There are 4 ways to turn a row about zero (a turn may also mirror it). The second row of each pair is the first, turned, with some noise. The first 36 pairs use one turn. New pairs use 2 turns, one after the other, and a turn may come again.
In the rows, 128 means zero.
Known pairs, each followed by its turns in order:
[107 117 102 100 136 169 175 146]
[ 79 114 118 140  97  79 126 120]
q353

[135 152 109 153  88 166  89 136]
[111  91 101  98 147 170 122 157]
q979

[ 98 150 154 120 100 114 113 125]
[119 134 155 105  92 148 106 129]
q979

[147  90 155 142  67 154 120 126]
[124 114 192  89  94 145 117 121]
q251

[110 111 130 101 168 140 154 102]
[115 141 114 152 127  88  89 127]
q353

[112 172  72 117  72 175 141 106]
[146 106  75  66  87 126 109  88]
q251

[141 193 148 121 132  76 113 157]
[165 148 129 155 149  59 159 112]
q251

[123 155 173 116 137  55 110  93]
[102 173 143 129  48 119 141 124]
q979

[162  74 140 104 113 124  94 136]
[155 160 106 112  79 163 126 142]
q250

[162 135 108 104  85 112 135 158]
[102  72 157 126 128 129 157 124]
q979

[155 112 166 122 148 156 116 148]
[114 118  89 114 134 101 113  87]
q979

[153 108 151 156 178  82 132 127]
[167 174 153 144 148 127 113  88]
q353

[125 163 120 133  99 138 127 158]
[ 94 104 149 117 147 159 116 136]
q979

[169 106 100 171 124 125 123 161]
[147 120 132 143  89 134 185 115]
q250

[134  89 183  53 133 127 130 106]
[138 155 116 116 104 145  48 175]
q250

[149 114 123 155 149 159 159 118]
[ 93 148 165 119 139 110 108 118]
q353

[136 146 104 113 148  98 115 139]
[110 142 144 115 132 116 164 135]
q979

[161 156 126 127 167  85 124 160]
[160 133 122 189 159 105 144 122]
q251

[186 147 108  82 143 147 131 143]
[130 110 145  90  69  95 114 124]
q250

[166 150 134 122 165 120 197 111]
[115 156 131 196 142 131 158  86]
q979

[137 108 156  96 119 139 149 136]
[135 119 116 120 108 140 105 171]
q250

[128 131 131 123 126 116  69 160]
[161 141  95  92 118 147 151 128]
q353

[118  94 159 157 138  99 112 151]
[128 138 169 145 146 122 120 174]
q251

[166 139 123 153 118 145 125  85]
[118 126 173 114 141 146 101 154]
q353

[127  98 138 131 151  87 101 156]
[181 153 150 144 121 155 129 119]
q250

[102 113 105 108 160 111 119 136]
[109 120  98 154 137 118 119 160]
q251

[160 136 108 180 150 122 151 180]
[145  89 170 158 107 121 181 122]
q250

[133 207 106 132 106 159 149 151]
[187 138  87 107 102 114 159  88]
q251

[140 131 128  84 142 147 141  99]
[ 89 120 109 127 130 142 147  95]
q251

[143 101 102 104 142 100 142 165]
[189 115 129 135  99 114 129 132]
q250

[128 116 124 229 131 121 120 157]
[126 125 162  88 187 148 150  64]
q353

[111 132 188 114 101  99 137 121]
[136 139 105 183 147 157 146 140]
q353

[115 130 156  70  97 128 158 124]
[110 121  98 184 101 132 138 158]
q353

[111 157 143 134 108 108 148 115]
[114 141 150 146 102 156 117 131]
q979

[ 52  92 145 110 112 171 186 106]
[ 81 107 103  49 132 161 151 178]
q251

[129 130 167 178 144 137  94 112]
[ 89 156 159 147 140 164 146 122]
q250

New pairs, each followed by its turns in order:
[ 92 163 121 165  82 126 110 157]
[177 160 117 159 161 109 135  93]
q250 q979

[ 87 132 142 106 135 146 222 111]
[ 94 130 112 141  73  50 102 108]
q251 q353

[198 160 153 131 121 121  85 118]
[ 83 130 142  56  93 126 131 124]
q250 q251

[156 116 133 164 127  78 191 192]
[113 175 139 138  93  82  61 179]
q979 q979

[128  99 128 132 134 130 131 143]
[154 141 131 129 123 136 123 113]
q979 q353

[ 96 144 200 114 110 110 186 154]
[126 145 180 173 147  90 136  60]
q251 q979

[131 110 124 147 102  96 149 174]
[123 137 137 121 100  83  83 147]
q979 q979

[ 68 146 171  96  66 115  95 123]
[155 127 122 135 113  66 207 149]
q353 q250

[154  81  64  80 132 177 120 124]
[150 124 108 190 145  76 185  87]
q979 q979

[118 143  95 114 128 135 119 118]
[133 104 136 117 116 104 137 130]
q353 q979

[164 192  97 136 133  62 141  73]
[ 88 160 103 183 187 119  70  95]
q251 q251

[139 131  86  97 165 146  98 109]
[153 126 122 126 133 160 124 193]
q251 q979

[120 124 101 131 103 116  89 129]
[129  98 152 119 141 106 128 100]
q979 q979

[149  91 135 131 118 160 137 168]
[110 116 113 121 113 147 151 183]
q251 q250

[148 148 123 114  94 178  91 116]
[116  96  86 152  95 103 123 149]
q250 q353

[135 141 123 130 166 126 105  90]
[117 164 124 101 145  95 125 119]
q250 q251

[148 109  73 144 186 129 138 159]
[159 111 177 112 187 110 140  99]
q250 q251

[114 122 154 152 161 134  73 117]
[162  91 121 112  86 112 144 147]
q979 q353

[131  95 114 123 134 183 140 206]
[162 145 196 142  89 180 134 127]
q353 q979

[ 62 140 136 102  65 111 190 123]
[168 115 190 119 130  70 168  83]
q251 q979

[157  76 157 152 129 145  66  93]
[163 154  83  62  98 115 152 102]
q250 q251

[ 83 182 118 145 204 107 114 116]
[171 125 166 172  68 128  96  82]
q353 q250

[124 104 101 133  68 136 118 120]
[152 144 112 126  94 147 158 170]
q979 q250

[169 116 146 122 136 153 102 151]
[122  96 153 118 122 156 108  96]
q250 q979

[147 124 128 121 134 134 104  99]
[119 103 146 132 101 126 119 127]
q979 q353

[136 113  94 153 119 140 141  71]
[129 113 102 156 171 102 138  81]
q250 q250

[147 159  96 147 105 161 165  91]
[157 150 120 119 107 199 118 140]
q979 q251

[106 169  80 140 131 124 129 195]
[ 87  94 157 154 185 163 155 118]
q250 q251

[154 162 153 133 160 108 104 155]
[114  78 158 136  97 122 104 129]
q353 q250

[121 127 199 146  68 130 140  83]
[ 64 132 118 125 145  95 203 122]
q251 q251

[147 128  94 138 158 202 161 149]
[145 116 113  99  78 187 115  89]
q251 q251

[120 123 174 140 130 162  82 190]
[127  82 126 112 144  47  98 132]
q353 q250

[117  68 141 127 117 167 114 133]
[162 144 144  91 139 175 137 143]
q353 q979

[153  99 140 128 114 170 105 117]
[ 89 132 106 104 146 151 122 152]
q251 q250

[121 153 158 147 100 120 185 144]
[ 99 152 105 103 133 125 115  65]
q250 q353

[ 98 138 137 102 144 126 116 183]
[144  85  97 150 116  93 119 107]
q353 q250

[165 114 138 134 115 127  98 155]
[ 95 117 132 142 115 115 145 173]
q353 q353

[126 112 115 109 116 154  90 186]
[ 72 105 128 169 136 123 144 145]
q979 q251

[ 67  92 124 182 107 172  97 143]
[163 132  60 138 159 164 186 132]
q250 q251

[187 106  75 144 157 134 178 114]
[123 129 193 136 155  99 114  64]
q979 q353

[112 157 140 124 114  98 151 148]
[109 136 137 125 164 161 116 152]
q979 q250

[126 183  96 186 141 205  88 162]
[141  95 126 163 168 105  40 194]
q250 q250

[130 175  90 149 106 142 137 150]
[154 145 100 172 128 107  96 150]
q250 q250

[ 88  48 110  60 158 128  89  93]
[179 146  92 172 110  68 137  50]
q250 q251

